Every row belongs to one group in each of 4 separate groupings. Each group adds its own fixed numbers to the row, and there is some noise. The rows also spread widely along 13 directions, which tell nothing about the answers.
Known rows, each followed by its group in each grouping:
[ 0.04 -1.94 -3.58  0.86 -2.71  1.04  0.43  1.82  1.36 -2.35  2.65  2.37
  1.58 -1.61 -1.10  2.01  1.75  1.85  2.23 -2.66 -2.47 -1.68 -0.51  0.63
  2.46  0.11  2.21  1.62  1.64] -> z543 tanir Z R
[ 0.93 -0.53  0.06 -0.43  2.38  2.75  0.35 -0.87  2.93 -2.24  0.22 -0.78
 -1.51 -0.32 -0.06  0.25  0.85 -3.93  1.55 -1.16 -2.57 -2.41  1.04 -1.71
  1.79  1.39 -0.61  0.61 -1.67] -> z677 nurat S N
[-0.98  0.34 -2.14 -0.57  1.01 -0.16  0.45  0.16  0.96 -0.03  2.25  1.99
  1.09 -0.50 -1.29  2.57  0.49 -1.22  0.63 -0.71  0.71 -1.72 -0.08 -0.50
 -0.31  2.60  0.08 -0.68  0.58] -> z212 lepo Z R
[-1.33  0.20  0.63 -3.25 -0.07 -2.13 -0.72 -1.76 -1.51  0.48 -1.98 -0.72
  2.29  1.21 -0.77  0.23  0.89 -0.49 -1.24  1.16  2.78 -3.52  1.11 -1.36
 -0.68  1.78  1.07 -2.18 -0.02] -> z137 nurat K N
[-2.15  1.53 -0.53 -0.96  0.89  0.77  0.84  0.86 -1.31 -2.35 -0.93  2.23
 -3.61 -0.73 -1.31 -0.03 -1.92 -1.01  0.25 -1.39  1.64  0.88  1.22 -0.59
  0.64 -0.09 -1.27 -1.95  0.22] -> z684 lepo K G
[ 2.10 -0.36 -1.09  1.35 -1.85 -0.05  1.70 -2.63  0.93 -1.03  1.73 -2.64
 -1.46 -2.29 -2.02 -2.42 -0.06  1.08  3.01 -1.00 -2.06 -1.80  1.06  0.30
  1.66 -0.53  0.95  0.01 -2.16] -> z677 tanir S G
[-2.51  2.19 -0.52 -0.11 -0.85 -0.04 -0.40  1.31 -0.90 -3.85 -1.79  0.87
 -3.52  0.36 -0.33  1.16  0.66 -1.38 -0.49 -1.38  1.36 -1.43  1.07 -0.98
  1.30  0.28 -0.52 -1.02  3.00] -> z684 tanir S G
[-0.10 -1.88 -1.53 -0.02 -1.19 -0.07  2.67 -1.23  2.02 -0.73  1.82 -0.17
  1.28  0.23 -1.99 -0.64  0.81  1.35  5.01 -0.77 -0.61  0.36  1.55 -0.81
 -0.37  0.55  0.03  0.84 -1.35] -> z137 nurat Z N
[ 0.33 -0.83 -1.48  1.86 -0.66  0.62 -2.39  1.63 -0.43 -0.65 -0.01  0.32
 -1.40 -1.61  0.56  0.65 -0.24 -0.59 -0.53 -0.51  0.62 -0.70 -1.23  0.93
 -1.27 -2.04  1.40  2.18  0.86] -> z212 lepo Z R
[ 0.41 -0.57 -1.85  2.40  1.49  1.25  1.40 -0.82 -1.15 -3.05 -2.80  3.64
  0.08 -1.40 -0.69 -0.20 -1.53  1.38  4.58 -1.53  4.42  2.09 -0.26 -0.76
 -1.14 -2.17  0.93  0.88  1.00] -> z543 tanir Z R
[-1.56  0.98 -0.85 -1.32 -0.64 -0.29  1.05 -0.68  1.06 -1.70 -0.01  0.63
 -1.11  0.60 -2.26  0.36  0.75 -0.07  0.53 -0.50 -0.27 -0.39  1.75 -1.22
  0.75  0.78 -0.75 -1.31  0.28] -> z137 nurat K G
[-1.50  0.92 -1.42  2.69  0.17  0.75 -1.78  0.75  0.01 -1.90  0.58 -2.62
 -5.04  0.28  0.74  2.08  2.49 -2.74  1.21 -2.35 -0.47 -1.06 -1.03 -0.21
  0.29  0.77 -0.37  2.39  2.44] -> z543 nurat K R
[-1.54  0.62 -0.78  1.02  0.46 -0.27  0.03 -2.22 -1.63 -0.95 -0.55 -2.50
 -3.47  0.30 -0.19 -1.64  0.66  0.94  3.33 -0.62  2.23  1.38 -1.48  0.22
 -0.51  2.07 -0.19 -0.83 -0.83] -> z212 lepo Z R
[-1.72  1.37  2.14 -0.52 -0.30 -0.77 -3.02  0.29 -0.59 -1.25 -3.70 -2.79
 -0.76  3.71  4.29 -0.56  1.18  0.37 -0.72  1.72  1.33  0.74 -2.86  0.30
  0.41  1.37 -0.83 -0.38 -0.02] -> z212 lepo S N
[-0.79  0.09 -1.61 -2.08 -0.46 -0.94 -1.03  0.54  0.05  0.71  1.38 -1.20
 -1.37  0.36 -0.20  0.03  0.51  2.37  0.25 -1.30  1.39  0.20 -1.60  0.24
  0.39  0.50  1.46 -2.05  0.28] -> z212 nurat K R
[ 1.03  1.60  0.80  0.99 -1.93 -2.86  1.28 -1.82  0.07  1.02 -0.43 -1.03
  3.36  0.41  0.33 -0.73 -1.88  1.83  2.05  1.80  2.11 -1.19  0.03  0.52
 -0.64 -0.09 -0.30 -0.98 -1.42] -> z137 lepo S N
[-1.46 -2.28 -0.53 -0.66 -3.14 -1.41 -0.54 -0.09  0.02  1.15  1.05 -2.96
 -1.57  0.37 -3.13 -0.25  3.02 -2.15 -0.53  0.47 -1.80 -3.11  3.60 -1.39
 -2.66 -0.52 -0.14  2.81  0.30] -> z137 nurat Z N
[-3.58 -2.72  0.70 -1.78  0.84  1.20 -0.66  2.27 -1.48  0.09 -1.47  0.55
  2.06  2.78  2.57  2.19  1.53 -2.61  0.47 -0.05  0.89 -1.15  0.68 -1.03
 -1.23  1.22  0.41  1.30  1.55] -> z137 nurat Z R
[-1.06 -1.12 -2.92  1.20 -1.20 -0.57 -0.16  1.20 -0.91 -0.79  0.60  2.32
  1.46 -1.66 -0.47  2.18  0.68 -0.43  1.35 -1.64  1.19 -1.52 -0.28  0.82
 -0.43 -0.51  1.47  2.03  2.34] -> z677 nurat K R
[ 0.02 -2.05 -3.78  1.65 -3.03 -0.55  1.78  0.04 -0.13 -0.93  2.65  1.07
  1.15 -2.82 -1.73  0.43  0.38  2.65  4.46 -2.29 -0.17 -0.84  0.38  1.16
  0.55 -1.03  2.03  1.77  0.70] -> z684 nurat K R
[-0.17 -0.74 -1.40 -0.74 -0.04  0.50 -1.69  0.52  0.16 -0.29  1.80 -0.42
 -0.78 -1.57 -0.57  0.92  0.06 -2.86 -2.08 -0.39 -1.11 -3.28  0.45  0.22
 -0.09  0.51  1.47  0.25  0.17] -> z212 nurat Z G
[-1.37 -0.03  0.62 -1.43 -0.85  0.39  0.56  0.80 -0.04 -0.56 -0.07 -2.22
 -2.86  1.65 -0.29  0.46  0.89 -0.12  0.99 -1.45  0.67 -1.69  1.98 -2.24
  0.05  0.03 -0.22 -1.96  0.61] -> z212 tanir Z R
[-0.89  1.30 -1.05 -0.02 -1.99 -1.62 -2.18  1.42  1.44 -1.93 -2.25  2.19
  0.73  0.59 -0.67  2.47  1.20 -0.76 -2.54  0.62  1.17 -1.60  0.56 -1.12
 -0.96 -1.70 -0.43  1.07  2.57] -> z212 nurat K N
[-1.24 -4.75 -0.64 -4.27 -0.16 -0.08 -1.31  0.87  1.46  3.17  0.63 -0.80
  3.56  2.85  0.22 -0.18  3.88  1.73 -0.39  1.09 -2.40  1.13 -0.88 -0.63
 -1.27  0.54  0.84  2.34 -1.64] -> z677 nurat K R
[-0.69 -0.42  0.05 -1.28 -2.32 -2.37 -1.01 -2.82  0.34 -0.08 -0.58 -4.06
  2.02  1.91  0.07 -0.78  3.86  1.63  1.15  1.07 -1.13 -2.88 -0.97 -0.08
  1.31  3.11  0.88 -0.07 -1.13] -> z677 nurat K N
[ 1.15  0.33 -3.02  0.04 -0.45 -0.78 -0.57 -0.16  3.33 -1.35  2.49  0.66
  0.90  0.01 -0.35  0.09  1.96  2.83  2.25 -0.46 -0.92  1.41 -2.94  0.86
  1.67  1.73  0.68  1.00 -0.62] -> z684 tanir S N
[-0.31  1.79 -0.91 -1.49  1.03 -1.21  0.29 -1.24  1.21 -0.70  0.48 -0.75
 -1.62  1.09 -1.45  0.17  0.36  1.34  0.83 -0.22  2.10 -0.05 -0.19 -1.11
 -0.24  1.08 -0.23 -2.55  0.57] -> z212 lepo S G
[-0.78 -0.80 -0.79  1.76  0.35  0.14 -1.38 -0.35 -0.85 -1.41 -1.64 -1.25
 -1.38  0.62  1.66  0.90  2.18 -1.42  1.95 -0.45  2.08 -0.63 -0.46 -0.71
 -1.63 -0.47  0.71  2.47  1.90] -> z212 tanir S R
[ 2.09  0.80  0.39  2.07 -0.95 -0.16 -1.10 -0.10 -0.23 -2.03 -3.06 -0.10
 -2.09 -1.84 -0.73 -1.64 -2.48  0.63  0.54  0.26  2.64 -0.76  0.59 -0.44
 -1.41 -4.04  0.36  0.69 -0.46] -> z684 lepo Z N
[ 0.03  0.71 -0.22  0.47  0.16 -0.10 -0.59 -1.33  1.13 -1.79 -1.49 -0.36
  0.86  1.20  1.42 -0.77  0.17  2.25  2.06  0.56  0.83  1.71 -2.23  0.50
  1.11  0.30  0.54 -0.24 -0.70] -> z137 nurat K G

New rows, each followed by its group in each grouping:
[-3.34  0.64  0.97 -1.20 -0.74 -0.21  0.74 -0.09 -1.18 -1.28 -2.18  0.70
  0.45  1.82 -0.12  0.33 -0.19 -1.70 -0.21  0.90  0.75 -0.55  1.81 -0.94
 -0.24  1.28 -1.28 -1.17  0.46] -> z137 nurat Z G
[-0.37 -1.46 -1.52  1.61 -2.15 -2.75  0.92 -2.55  0.87  1.23 -0.30 -1.25
  3.42  1.02 -1.28  0.90  3.04  1.03  3.04  1.60  0.95 -0.87  1.16 -1.01
 -3.24 -0.32 -0.06  3.15  0.84] -> z212 nurat S R
[ 1.06  2.23 -0.73  2.76 -2.49 -0.79 -2.08 -1.81  3.79 -0.72  0.76 -3.84
 -2.48  0.68 -0.90 -0.22  3.00  0.76  0.02  1.04 -3.80 -0.34 -1.59  0.16
  1.40  0.83 -1.11  2.04 -1.24] -> z137 nurat K R
[-0.34 -2.13 -0.32 -2.24 -4.00 -0.41  0.84  1.15  1.97  0.13  2.65 -2.56
  0.51  0.50 -1.69  0.81  1.71  0.34  0.46 -1.18 -3.21 -4.73  3.37 -1.52
  0.96 -0.23  0.76 -0.62 -0.05] -> z212 nurat Z N
[ 0.41  0.64 -0.02 -1.58  0.47  1.30  0.13  1.82  3.27 -1.30 -1.34  1.56
 -1.36  0.92 -1.77  0.63 -0.56  0.86 -0.33 -0.87  0.09  0.45  1.20 -2.63
  0.16 -2.28 -0.86 -1.23  0.50] -> z677 nurat Z R
[-1.35 -0.32 -0.19 -1.20  0.24 -0.24  0.84 -2.24  0.34 -2.43 -2.46  1.09
  1.56  1.42 -0.52 -0.45  2.09  0.84  2.62  0.40  0.30  0.13 -0.27 -0.97
  1.07  2.40 -0.81 -0.10 -1.31] -> z677 lepo K N
[-0.68 -0.79 -0.16 -2.92  0.75 -0.09 -0.87  0.09 -0.63  1.27  1.53 -4.09
 -3.92  0.18 -1.56 -0.35  1.68 -0.82 -0.54 -1.26 -0.11 -3.28  1.18 -1.63
 -0.28  0.96  0.95 -1.32 -0.05] -> z684 lepo S R
[ 1.29  1.43  0.83  1.03  1.16  0.29 -0.03 -1.96  2.19 -1.74 -1.17 -3.11
 -1.16  1.64  1.86 -0.75 -0.17  1.12  2.95  0.17  1.16  0.48 -1.24 -0.92
  0.57 -0.33 -0.05 -1.03 -0.57] -> z212 nurat S G
[ 0.82 -2.98 -1.12 -1.94  3.28  0.96  0.55 -1.67  0.48  0.70  0.23  2.04
  2.34 -1.09 -2.06 -0.17  0.39 -1.93  0.81  0.85  0.94 -0.68  1.50 -1.28
 -2.66 -0.26  1.18  1.67 -1.26] -> z137 lepo S G
[-3.42 -1.00  1.66 -4.42 -0.53 -1.75  1.25  1.46  0.15  1.29  0.16 -2.19
  1.37  5.26  0.35  1.70  2.29  0.61  1.43  0.24  1.42 -1.65  2.10 -2.62
 -1.41  2.51 -1.40 -1.93  0.82] -> z684 lepo Z N
[-0.61  0.94  0.34 -0.55  0.07 -0.13 -2.29  2.13  0.67  0.60  0.85 -1.67
 -2.50  1.69  1.39  0.04  0.00 -1.22 -1.26 -0.01  0.54  0.71 -1.52  0.35
 -0.64  0.55 -0.53  0.16 -0.44] -> z137 tanir Z N
[-1.35  1.24 -0.43 -0.98  1.19  0.05  0.65  1.30  0.97  0.51  0.61  1.96
  0.47  0.68 -0.40  2.79 -0.79 -2.20 -0.19 -0.65  1.29 -0.67  1.04 -1.32
 -0.53  0.63 -1.12 -1.03  0.71] -> z137 nurat K R
[-0.59 -2.08  0.61 -1.32 -0.32  0.70 -0.71  0.81 -1.37  0.56 -0.59 -2.43
  0.14  0.96  2.25 -0.73 -0.45  1.28  1.65 -0.75  1.47 -0.83 -0.48 -0.07
 -0.16 -0.67  1.94 -1.15 -0.36] -> z212 nurat Z R
[-4.24 -3.00 -0.15 -0.97 -1.06  0.34  0.57  3.88 -1.91 -0.31 -0.04  2.05
  2.75  1.91  3.28  4.05  0.79 -4.17  1.03 -1.13  0.91 -1.97  2.18 -0.22
 -1.37  0.22 -0.36  2.23  2.70] -> z212 nurat K N
[-2.14 -1.01 -1.73  1.28  0.12 -0.97 -1.88  2.54  0.60  0.09  1.24  0.45
  0.81  1.80  1.98  3.07  2.44 -2.69  0.83 -0.36  0.92  0.21 -1.97  0.92
 -2.37  1.40 -0.31  4.09  2.52] -> z677 nurat Z N
[-1.28 -0.94  0.54 -0.17 -4.23 -1.07  1.13  1.49 -1.74  1.01  2.54 -4.43
 -0.59  0.17  1.27 -0.87 -1.58  1.84  2.10 -1.29 -1.01 -2.34  0.96  1.50
  1.45 -0.35  1.09 -1.53 -0.39] -> z684 nurat Z G
[-1.76 -0.21 -2.54  0.09 -3.09 -0.71  2.57 -0.42 -1.84 -1.67  1.81  3.09
  0.99 -2.91 -1.97 -0.13 -1.61  0.14  2.04 -1.37 -0.72 -1.13  1.27  1.73
  2.10  1.72 -0.16 -1.15 -1.25] -> z212 lepo K N
[-0.21 -0.96 -0.66  0.39  0.74  2.30 -0.32 -1.48 -2.89 -2.64 -0.90 -1.13
 -3.64 -2.84 -0.09 -1.42  0.06 -2.38  1.70 -2.64  0.07 -2.88  0.34  0.13
  2.26  0.98  1.83 -0.49 -1.17] -> z677 tanir K R
[ 0.05 -2.14  0.71 -1.13  1.45  1.41  0.14 -0.71 -1.04 -1.68 -1.42 -1.16
  2.14  0.74  3.65  0.01 -0.68  0.58  3.37 -1.04  2.17 -1.77 -0.74 -0.29
  1.20 -0.13  2.70 -1.46 -0.32] -> z212 nurat K G
[ 0.55 -1.00 -0.58  2.69 -1.24 -0.46 -0.32  0.57 -1.60 -1.50 -1.15 -0.22
 -0.08 -0.99  1.82 -0.34 -1.48  1.65  3.12 -1.07  2.25  0.27 -1.15  1.63
 -0.71 -3.11  1.46  1.80  1.05] -> z677 lepo K G
[-0.64  2.47  0.07  1.95 -2.91 -2.06  0.64 -0.52  0.10  0.43 -0.69  0.29
  1.60  0.08 -0.26  0.80 -1.38  0.59  0.34  1.13  0.68 -0.43  0.20  0.50
  0.08 -0.28 -1.26 -0.41 -0.20] -> z137 nurat K R
[-1.16  0.76 -0.53 -1.33 -1.91 -2.46  0.04  2.97  1.90  1.74  1.32  1.81
  1.50  2.26 -0.89  2.32 -0.15  1.01 -1.03  0.45  1.00  1.08  0.63 -0.51
 -2.13 -1.14 -1.63  0.45  1.11] -> z137 lepo K N
[-0.13 -0.42  0.96 -1.18 -0.66  2.03 -3.29  2.97 -1.60 -0.48 -0.60 -1.59
 -3.55 -1.04  1.43 -0.23 -1.02 -2.48 -3.73 -1.25 -0.63 -3.49  0.04  0.02
  1.32 -1.28  1.85 -0.72  0.14] -> z137 tanir Z R
[-0.49  1.03  0.51 -0.93  1.66  1.17 -1.05  1.48  0.47  0.29  0.32 -1.55
 -2.95  1.16  1.54  0.65 -0.96 -1.06  0.10 -1.36  1.13  0.13 -0.93 -0.65
  0.47  0.11  0.02 -1.57 -0.13] -> z137 nurat K R
[-1.31 -0.23 -1.36 -2.66  0.00 -0.19 -0.97  1.47 -0.55  0.39 -0.35  2.57
  0.30  0.08 -0.75  0.47  0.36  0.59 -1.80 -0.61  0.84  0.52 -0.76 -0.05
  0.36  0.38  0.49 -0.84  0.07] -> z677 tanir K R
[ 0.04  0.75  1.06  2.62 -2.41  1.27  0.60  1.73  2.11 -1.29 -0.12 -1.12
 -1.25  0.43  0.61  1.06 -0.97 -1.39  1.13 -0.52 -2.42 -1.29  1.71 -0.63
  0.87 -1.95 -1.44  1.00  0.04] -> z137 nurat Z R
[ 0.37 -0.34 -3.19  1.72 -2.06 -0.68 -0.38 -0.16  2.52 -3.86 -1.73  3.70
  0.28 -1.02 -2.99  0.95  2.78  1.18  1.54 -0.23  0.11  0.63  0.89 -1.10
 -0.93 -2.11 -0.33  3.86  1.71] -> z684 tanir K N
[-1.42  1.11 -0.06 -1.65  0.19 -1.63  1.45  1.56  0.46 -0.41  0.05  0.14
  0.62  1.98  0.01  2.55 -0.58  0.23  1.29 -1.35  3.58 -2.08  1.58 -1.82
 -0.68 -0.57  0.13 -2.44  3.52] -> z677 nurat S G
[ 1.73  1.08 -2.23  0.58 -0.09 -1.97  0.98 -2.29  1.68  1.45  1.30  1.85
  2.36 -1.78 -3.24  0.30 -0.41  1.62  0.82  0.80  0.69 -0.18 -0.56  0.15
 -1.01  0.35 -0.28  0.09 -1.74] -> z677 lepo K R
[ 0.90  0.90 -1.90 -0.14 -0.05  0.12 -1.52  0.11  3.73 -0.36  1.58 -0.51
 -1.24  0.35 -1.60  0.17  1.45  1.78  0.20 -0.17 -1.21  0.93 -1.87 -0.33
  0.50  0.51  0.34  0.30 -0.41] -> z137 nurat Z R
[ 1.07  1.45 -0.78  0.03  1.49 -0.87 -2.50 -0.27  5.21  1.09  2.17 -5.00
 -3.81  3.53 -0.10  0.57  4.26  2.06  1.06  0.42 -1.39  1.96 -3.30 -1.19
 -0.75  1.43 -1.23  1.60 -0.12] -> z684 lepo S R
[-1.33 -1.65 -0.77  0.44  0.37  0.14  0.50  0.64 -0.57 -2.73 -2.76  4.06
  5.72  0.59  1.95  2.29 -0.22 -0.18  2.37  0.55  2.82 -1.26  0.22 -0.28
 -0.75 -0.46  1.43  1.43  2.19] -> z684 nurat Z G
[ 1.56  2.10 -0.71  0.92  3.77  1.45 -1.65  1.84  2.41 -0.95 -1.02  2.98
 -1.70 -0.21  0.98  2.28 -2.40 -1.26 -0.59 -0.61  3.13  1.78 -1.72 -1.12
 -1.51 -2.36 -0.73 -0.13  0.66] -> z212 lepo K R
[-0.85 -1.22 -0.65 -1.10 -2.24 -0.36 -0.99  0.59  1.12 -0.78 -1.77 -0.03
  1.02  1.76  0.51 -0.22  1.63  3.67  0.92  0.11 -0.16  1.31 -0.80 -0.52
  0.27 -1.54  0.64  0.34  0.28] -> z212 nurat K R
[ 0.71  0.24  1.89 -3.60  1.82  1.50 -1.74  1.59  3.29 -0.46 -2.21 -1.35
 -1.75  3.29  0.24 -0.40  0.59  2.42 -1.07  0.27  0.05  0.70 -0.34 -3.10
  0.32 -1.35 -0.38 -2.14 -0.81] -> z684 lepo Z R
[-1.66  0.88 -0.26  0.82 -1.92 -0.58  0.34 -1.08  1.26 -0.58 -0.97  0.26
  0.54  1.22 -1.13  0.67  1.75 -0.67  0.38  1.17 -1.67  0.13  0.93 -0.77
  0.01  0.98 -1.99  1.25 -0.63] -> z137 nurat K R
[-1.68 -2.34 -0.47 -2.46 -2.54 -0.59 -2.44  2.11 -1.26 -0.86 -0.68 -1.34
  0.23  1.14  0.64  0.14  2.94  0.35 -1.20 -0.75 -0.43 -2.91 -0.22  0.02
  0.48  0.47  2.19  0.78  1.39] -> z677 tanir Z N
[-0.14  1.37  0.80  0.08  2.27  0.10  0.62  0.74  1.94 -0.20  1.09 -1.39
 -0.71  2.39  2.38  1.77 -0.46 -1.04  2.96 -0.70  1.27  0.41 -1.06 -0.74
  0.13  1.75 -1.71 -0.62 -0.76] -> z684 lepo K N
[ 0.03  0.53 -1.06 -1.48 -0.33 -1.80 -1.24  1.35  2.39 -0.11  1.02 -0.39
  0.13  1.88 -0.80  2.22  1.63  1.07 -0.17 -0.16  1.78 -1.56 -0.19 -1.49
 -1.62  0.03  0.32 -0.45  1.93] -> z212 lepo Z N
[-1.68  1.77  0.40 -2.76  1.23 -0.89 -1.28  2.56  1.73  2.02  1.12 -1.86
 -1.54  4.59  2.17  0.76  0.89  2.18 -0.34 -0.10  1.77  3.37 -3.13 -0.45
  0.05  1.72 -0.92 -2.18  0.61] -> z137 tanir S R
[-3.95 -0.37 -0.55 -2.82 -2.20 -0.80  1.30 -2.15 -1.94  0.23 -0.13 -0.87
 -0.07  0.98 -1.84 -1.81  1.92  1.19  0.87  0.30 -1.34  0.32  0.77  0.07
  1.94  4.13 -0.66 -2.03 -2.10] -> z137 nurat K R
[-1.52  0.68 -2.22 -0.60  0.90  0.47 -0.33  0.32 -1.11 -0.51  1.23  0.74
 -2.53 -1.31 -0.71 -0.06 -0.92 -0.42  0.68 -1.59  1.81  0.59 -1.45  0.60
  0.35  1.74  0.65 -1.78  0.10] -> z212 nurat Z R
[-1.81  2.32 -1.20 -1.45 -0.36 -2.65  0.09  1.48  1.66  0.96  0.51  1.85
 -1.50  1.66 -3.02  2.25  0.73 -0.88 -1.59  0.19  1.62  0.90  1.14 -1.45
 -2.47  0.30 -3.08 -0.15  1.28] -> z677 lepo K N
[-1.15 -1.55  2.60 -2.92  1.90  2.94 -3.33  2.12  0.51 -3.00 -3.23 -3.75
 -4.73  3.47  2.74 -0.49  2.42 -1.24 -0.46 -1.20  0.16 -1.63 -0.14 -2.57
  0.80 -0.32  1.01 -0.43  0.77] -> z137 lepo Z N
[ 1.13  3.98 -0.11  2.01 -1.00 -2.42 -2.54  0.52  2.38  0.97 -0.85 -0.40
  0.49  1.14  1.14  2.04 -1.04  1.15 -2.00  1.58  2.22  0.38 -2.50  0.15
 -1.15 -1.53 -0.89 -0.30  0.94] -> z212 nurat K R
[ 1.64  0.22  0.19 -0.57 -1.18  0.26  0.21 -0.36  1.10 -0.89 -0.35 -2.64
 -1.16 -0.01  0.61 -0.93 -1.04  3.65  2.38 -1.63  1.09 -1.20 -0.25 -0.86
  1.77 -1.99  1.84 -2.82 -0.59] -> z212 nurat K R
[-0.77  0.34  3.79  0.62 -0.78  0.24  0.53 -2.45 -1.55  0.69 -3.56 -5.26
 -1.48  2.62  1.95 -2.02 -0.34 -0.37  1.75  1.02 -0.03 -0.50  1.14 -1.54
  0.14 -0.33 -1.67 -0.88 -2.54] -> z543 nurat K R
[-2.00  0.88  1.16  0.68  0.73 -1.49  0.37 -0.77 -1.22  1.78 -1.06 -1.06
  0.82  2.13  0.30  2.61  0.96 -3.16  0.00  1.10  1.54 -1.70  1.28 -1.54
 -2.53  1.39 -2.20  0.87  0.51] -> z543 lepo K R
[-1.80 -1.80  0.84 -2.05 -0.11  2.65 -1.42  3.08 -1.80 -1.70 -2.68  1.76
  0.42  0.13  2.16  0.11 -1.44 -0.73 -1.08 -1.03  0.65 -1.07  0.12 -0.14
  1.40 -1.36  1.92 -0.88  0.72] -> z137 nurat Z R
[-0.36  1.46 -2.04  0.90 -1.92 -0.78 -1.08  2.67 -0.34 -0.78  2.10 -0.26
 -3.18 -1.35  0.29  0.26 -2.49  1.81  0.07 -2.00  1.76  0.64 -1.68  1.85
  0.42 -1.82  1.33 -1.49  1.82] -> z212 nurat Z G
[ 1.08  1.93 -0.65  0.88  0.23  0.43 -0.76 -1.52  2.61 -3.44 -0.57 -0.49
 -1.40 -0.03 -0.51  0.23  0.76  0.41  1.43 -0.33 -0.12 -1.43 -0.92 -0.85
  1.64  1.36 -0.20 -0.99 -0.58] -> z212 lepo Z N
[-0.03 -0.10  1.98 -0.39  2.57  0.62 -0.55  0.37  1.16  0.17 -1.47 -2.42
 -2.36  2.84  1.67  0.42  0.58 -2.31  1.38 -0.07  1.26  0.36  0.23 -1.96
 -1.87 -0.41 -1.84  0.76 -0.95] -> z677 lepo K N
[-0.84 -0.20  0.10 -1.21 -3.80 -1.62 -1.18  1.00  1.18  1.59  1.30 -3.59
 -1.65  1.44 -0.31 -1.37  0.96  2.10 -1.68  0.83 -2.61  0.38  0.12  0.47
  0.07 -1.28 -0.30 -0.10 -0.46] -> z212 nurat S G
[-2.40 -3.09 -0.86 -3.08  2.57  1.96  1.01  1.18 -1.07 -0.45  0.51  1.05
 -1.37  0.43 -1.81  1.73  1.55 -2.83  1.67 -2.23  1.63 -2.30  3.02 -2.74
 -1.84  0.86  1.04 -0.14  1.47] -> z137 lepo Z R
[-2.94 -0.67  0.03 -4.35  2.43  1.75  0.83  2.22  0.23 -0.01  0.33  1.96
 -4.20  1.36 -1.70 -0.30 -0.48 -2.29 -0.55 -1.20 -0.05  2.77  1.74 -2.00
 -0.58  0.80 -2.80 -1.21 -1.68] -> z684 lepo K N
